The rows of a group lie close to one hidden flat surface of 14 dimensions, which may be shifted away from zero. Surfaces can cross.
In the rows, zero is written as 128.
Known rows, each followed by its group:
[146 103 128 137 138 156 169 156 136 146 125 149 152 120 117 141 119  96
 107 122 158 107 126]  z238
[109 145 159 117 171  86 199 112 113 123 107 129 105 115 165 173  84 157
 112 100 114  99  81]  z350
[136 102 116 140  59  30 132 144 121 175 112 113 150 170 107 180 154 119
  80 167 161 118 124]  z224
[122 120 126 133 154 112 127 142 130 161  98 148 108 166 154 210 104 112
 137 194 111 138 139]  z350
[ 74 143 134 141 127  95 185  96 126 124  91 216 171  83  73 158  49 121
 115 127 172 124 180]  z224
[ 84 129 119  99 122 145 123 180 169 158  80  97 162  62 105 140 132 147
 113 115 102 145 164]  z165
[175  89  86 130 101  98  96 125 122 201 162 180  99 145 115 134 166 100
 145 104 166 109 105]  z238
[167 126 115 131 129  75 107 179 128 166 127 148  96 205 169 206 150 109
 145 117 114 100  79]  z350
[ 78  87 141  77 163 148 160 172 172 115  88  88  94 150 126 113  94 188
 149  88  62 110  84]  z224
[144 115 121  95  86 118  83 157 136 178 116 130 201 108 100 141 156 107
 115 150 124 154 176]  z165
[113  71 102  94 147 121 133 127 130 171 152 132 121 167 131 142 120 112
 168 128 116 104 120]  z238
[131 138 127 132  77 129 140 116 100 119 130 108 134 158 129 127 144 129
 127 136 128 159 136]  z224
[126 108 155  96  68 117  78 118 127 118 120 167 165  95  63  96 116 125
 152 100 132 151 149]  z350
[ 96 134  52 154 123 123  89 183 174 139 112 126  51 113 109 128 203 132
 124 139 132 148 165]  z165
[135  72 125  80 180 166  59  84 132 181 157 160  57  90 113  98 138 148
 147 120 115 143 111]  z238
[118 133 126  88  87  69 153 119 122 114 119  94 106  87 107 125 138 145
 108 138 105 130 115]  z224
[ 96  96  88  95 117 141  94 162 141  61 142 160 164 163  70 105 129 109
 158 124  96 107 183]  z165
[105 112 126 103 126 101 100 140 123  96  89 123 164 119 131 183 106 142
 139 165  75 129 149]  z350
[104 129  98 103  51 130 161 131  85 153 167 119 129 116 125 162 120  80
 188  76 121 111 106]  z350
[165 159 139  75 151 131 147 133 126 161  91 208 135  98 155 130 139 137
 195  76 107 183 139]  z238
[ 93 114 145  80 155 207  94 194 145 168 150 123 130  97 104 185 121 100
 102 105 105 132 152]  z165
[139 158 138  96 109 143 190 130 110 132 123 121  93  97 144 159 110  83
 152 176 107 158 118]  z238
[111 139  80  97  91 142 133 126  85 115 160 142 129 119 133 175 127  76
 168 120  95 113 142]  z350
[134 153 140  96 178  92 152 117 141 148 124 176 105 103 124 107 155 156
 100  90 137 144 145]  z224
[167 121 124  97 163 165 107 126 107 124 123 135  76 103 172 142 156 122
 157 153  88 157 102]  z238
[193 136 124  84 104 108 161 128 121 194 111 126 140 121 166 129 164  99
 169 166 127 180 130]  z238
[120 146 107 110 145 150 159 129 107 159 150  89 112 100 171 155 148 131
 116  92 112 108 100]  z350
[129  89  89 140 107 105 163 140 147 165 113 111  63  68 126 145 137 106
 154 143 153 106  82]  z238
[148  86 108  82 121 107 104  85 107  46 131 155  97  74  66  97 117 111
 108 182  92  98 122]  z224
[125 164 133 121  98 102  91 112 119 114 127 136  93  74 124 135 110 109
 183 142 107 146 126]  z350
[128 140 112  66 108  87 118 131 123  81 129 165 130 111  75 103 159 145
  90  90  98 122 143]  z224
[ 95 106 117 122  77 129 152 107 104 149 170 118 151 127 113 125 107 100
 181  95 144 105 123]  z350
[ 91 135 106 113 131 114 154 129 119 104 108 160  73  58 129 163 122 131
 166  92 116 127 122]  z238
[179  99  78 157 121 119 122 157 136 144  83 132 177 118 133 159 143  94
  88 188 146  95 131]  z224
[127 131 174  99  62 162 186  99  93 178 116 107 144 172 128 148  68 124
 116 132 117 169  93]  z350
[154  55 154 106 158 182 150 161 127  89 102 134 196 146 111 123 108 140
  72 111 118  88 107]  z165
[ 85 142 111 103 119 126 105 165 140 147 141 112 126 117 114 156 126 142
 114  60  99  93 118]  z224
[143 132 109 170 157 159 106 136 135 131 110 158  54 107 117 138 172 147
  34 120 156 138 117]  z165
[154 147 109 102 129 150 122 152 151 174 118 111 124  79 135  95 177 138
 135 107 123 154 137]  z165
[106 123 109  82  92 135 147 162  96 152 134 118 143 121 122 201 141 110
  83  96 102 119 121]  z350
[128 158  92  50 114 132 166 146  96  64 101  98 130  88 168 161 129 121
 172 142  26 126 119]  z350
[186 139 117 106 138 125 161 160 128 124  66 149 149 106 160 126 186 147
 110 133 111 172 137]  z224
[ 94 135 140 116 108 113 136  90 122 164 146 107 125 122 136 122  98 153
 186  81 128 135 111]  z350
[ 76  96 101 132 142  84 117  94 113 149 137 140 129  82 127 140 137 168
 143  73 144 105 135]  z238
[101 146 136 117 132 138  53 122 154 189 150 114 141  87  95 110 152 140
 103 131 138 163 184]  z224
[155 147 134 149 127 115 108  83 113 127 164 109 120  95 135  83 141 131
 126 107 149 111 100]  z350
[117 193 110 150 190 152 153 148 155  84 107 169  59  99 153 163  83 101
 184 156  99 116 128]  z165
[145 128 104 109 140 122 125 136 137 106 106 172 190 141 110  94 131 143
 131  90 114 109 147]  z165
[123 118 129  65 139 130 110 129 124 130 155 201 126  77  84 119 154 107
 143  94 125 155 174]  z165
[153 109 136 131 123 120 137 134 107 121  77 133 113 113 140 205 121 107
  90 220 117 152 123]  z165
[131  98 101 143 123 189  81 153 123  91 128  93 140 107 116 145 157  96
  90 208 114 142 166]  z165
[155 102 170 115 137 133 122 172 153 119 135 125 136 150  94 123 126  99
  88 165 133 119 125]  z238
[124 133 112 128 110 143 123 204 191 162  75 133 158 118  96 129 121 127
 115 108 125 122 138]  z165
[102 152 129 130 206 153  94 147 147  90 149 130  95 182 140 148  88 146
 102 105  79  70 107]  z350
[134 140  59 126  90 230  85 178 156 122 124 133 141 164 100 106 123  85
 158 139  90 123 149]  z224
[211 149 159 130 139 112 151 198 144  93 104 179 115 153 134 157 142  68
 112 176 135 136 112]  z238
[ 84 199 133 133 100  92  87  89 166 201 110  69 135 135 147 124  81 154
 190 172  98 171 151]  z165
[173 125 130 104 166 122 114 128 152 159 113 142 116  86 123 101 170 140
  91 154 138 152 140]  z224
[144 106 123 146 107 105  89 139 141 148 117 141 121 115 121 116 160 149
 127  84 151 123 108]  z238
[138 131  99 108 133  92 157  81 105 179 134  80 133 137 179  92 206 188
 113 106 128 162 128]  z224
[162 127 135  38 164  97 121 144 120 127 151 159  41 109 131 158 178  85
 146 200  79 176 143]  z238
[142 135 124  94  88 153 106 201 144 169 128 128 109 163 112 185 127  71
 135 152  99 140 123]  z165
[158  60 102 118 147  62 164 126 118 152 131 178 164 109 114 151 145  94
 118 147 173  78 131]  z238
[123  94 133 111  64  49 180 110  71 101 105 188 130 223 126 186 126 127
 137 135 128 156 129]  z224

New rows, each followed by its group:
[119  32  93 100 143 117 102 138 120  83 138 139 112 170 122 153 114 108
 186 168  85  83 112]  z238
[138 121 147 150 178 183 108  87 125 168 143 149 163 154 167  99  88 152
 179  75 136 124 119]  z350
[144 170 105  84  98 116 145 159 141  74 120 115 111 109 100  94 151 129
 102 102  81 115 106]  z224
[157 135 155 149 110  90 151 129 114 114 126 113 128 134 155 142 100 125
 147  95 136  80  54]  z350
[139 146 104 109 142  75 189  94 102 125 140 134  90 111 161 130 151 143
 115  97 125  95  88]  z224
[141 148 132 199 168 149 142 101 127 126 111 176  77 160 172 157  46 114
 188 137 143 102  76]  z238
[116  94  86 124 148 154 153 163 168  72  65 125 122  96 108  90 150 151
 122 149 108 137 150]  z165
[105 172 105 156 104  99 111 136 151 138 115 110  85  99 118 131 142 152
  83 112 142 122 115]  z165
[145 126 156 103 102 123 138 185 149 161 108 138 154  84 105 185  98  70
 138 153 134 129 129]  z165
[116  99  78 106 203 157  86  87 100 101 150 157 109 121 159 114 193 144
 152 172  97 170 203]  z165
[115 122 143 100 162 131 172  91 112  66  71 135 170 112 155  89 126 189
 152 136  91 176 162]  z224
[138  69 166 113 154  78 137 135 150 199 121 159 166  79 106 131 132 125
 136 114 188 129 141]  z165
[107 138 109 120  98 100 116 182 124 102  97 173 165 148 111 206 106 105
 138 116  97 107 147]  z224
[114 149 122 143  91  84 150 115  92 110 123 137 229 132 126 156 148 106
 118 171 153 157 216]  z238
[152  66 117 151 156 144  91 188 149 144  92 110 166 150 154 179 143 122
 102 178 123 101 120]  z350
[110 104 125 123 141 161 107 170 165 137 115 110 169  85 103 120 125 119
 125 141 130 127 162]  z165
[118 114 135 138 147  65 142  81 132 193 127 129 134 131 155 117 111 167
 170 101 153 115 107]  z238
[ 86 129 144 128 169  91  95 116 119 137 134  92 151  84 160 170 128 167
 124 108 109 109 138]  z224
[146 113  98 121 172 101 102 136 140 103  95  98 172 107 157 126 147 151
 116 173  93  97 141]  z224
[106 144  84 184 157 118  83  75 109  87 203 128 117 168 150 117 100  97
 185 160 135  67 138]  z350
[154 120 127  88 100 190 141  85  81 156 119 129 146  55 145 118 121 135
 145  90 104 156  99]  z238
[162 131 132 156 143 131 141 165 126 109 103 175 133  99 134 153 151 113
  96  98 152 114 117]  z238
[119  76 137 142 146  78  88 167 169 100  82 145 128  84 102 108 155 174
 136  93 141 112 126]  z238
[129 144 159  65 127 179 120 168 149 170 114 134 133  95 111 104 161 153
 130  62 106 189 145]  z238
[161 149 112 105  89 142 112 153 147 168 131  70 146 118 143  85 175 125
 134 118 108 138 119]  z165
[174 127 142 108 130 109 126  92 105 171 131 134 120 118 160 126 129 135
 150 125 125 139  93]  z238
[147  94  95  83 170  99 184 111  92  84 126 184 178 163 159 127 127 118
 196 123 101 101 143]  z350
[164 107 102 131 152 155 137  81  78 154 138 128 161 115 184 153 152 107
 131 180 132 146 150]  z238
[ 92 146 163 168 122 103 107  75 139 128 131 144  74 159  93 125  48 143
 130 160 143 128 118]  z165
[112 100 110 166 195 161  69 113 117 122 141 190  93 146 117 165 150 142
  54 140 146 131 170]  z165
[141 104 113 141 147 127 156 101 113 118  94 160 174 106 151 141 106 117
 175 177 135 140 156]  z238
[ 86 138 120 119 172  72 113 107 131 134 129  99  94 193 177 170 104 162
 168 159  77 115 123]  z350
[109 123 124 143 108 117 136 104 112 133 118 111 159 116 133 150 116 132
 116 148 141 133 139]  z224
[123 126  86 132 121 135  97 117 114  74 122 134 122  78 110 110 181 136
  85 157 119 143 167]  z165
[171  49 110 130 131 133  84 139 128 136 124  92 150 170 162 122 162 133
 158 162 107 114 102]  z238
[ 91 176 101 102 117 118 101 126 179 185  93 118 127 123 124 101 119 164
 186 134  97 174 174]  z165
[122 112  97  92 215 184 125 150 129 117 115 127 164 141 184 155 149 138
 152 138  70 129 168]  z165
[143 157 100 106 130 100 140 126 119 122 129 109 140  27 154 107 190 135
 141 107 126 134 140]  z165
[159 177 115 110 125  16 121 108 101 101 158 103  83 131 168 147 170 118
 138 175 102 114 108]  z224
[113 176 121 124 100  52 215 112 125  88 112 149 116 143 112 121  95 126
 125 122 135 107 118]  z224
[145  96 116 106  95 109 105 122 128 137 106 173 148 102 100 111 137 126
 168 120 129 147 143]  z238
[160 212 139 123 129  87  93 163 131  72 147 161 117  85 116 158 129  77
 113 139 114 102 140]  z224
[174 130 127 134 111 164 157  89 119 172 117 197 108  92 118 124  68  86
 171 137 154 134  95]  z238
[117 147  94 138 138 138 103 100 102  92 160 148 131 145 142 144  96  94
 191 149 103 104 142]  z350
[189  71 142  97 186 143 113 137 145 166 132 134  93 111 132 113 151 112
 116 174 133 131  97]  z238
[113  67 123 132  85 143 119 164 123  69 139  70 108 139 105 148 117 109
 106 139 107  68  78]  z238
[134 140 106 113  92  61 147 153 105 106 122 150 118 106 133 177 168  97
 135 134 127 127 141]  z238
[159  75 112 115 161 129 146 118 100  92 102 195 133  82 138 149 110 123
 157  99 118  86  92]  z238
[ 83  61 100 126  89 158 153  86  85 156 120 110 134 130 133 157 107 148
 135 116 124 132 115]  z224
[141 149 154  87 140 155  83 109 119 120 139 164 136 183 103 113 108 150
  95 102  87 150 135]  z350
[147  86 110  92 106 119  84 116 131 146 135 156  71 134 107 119 126 103
 197 168 103 146 114]  z238
[122 140 172 130 164 144 146 155 133 122 100 114 122 152 182 163 119 152
 158 116 101 155 111]  z224
[103 138  77 108 122 107  84 171 158 159 148 152 118 174 110 143 157  99
 192 125 105 129 176]  z165
[137 109 153 136 192 200 114 173 141 153 122 145  98  95 150 181 102 118
 117  88 124  99  86]  z224
[125 140  88 130 108 138  87 143 115 113 134 168  59 163 151 170 137 102
 207 129  93 147 126]  z238
[127  97  86 121 184 147 153 158 146 159  84 179 117 140 153 177  98 128
 156 124 113 104 114]  z224
[154 164 147 136 132 157 173 142 113 108  96 136 118 128 182 158  98 121
 166 126 106 143  90]  z238
[130 127  96 134 114 161 131 118 116 106 161  46 127 141 163 112 131 114
 144 164  98  95 101]  z350
[112  96 186  67 182 107 132 153 174 137 140 125  87 153 102 117  93 141
 141 126  98 115 102]  z238
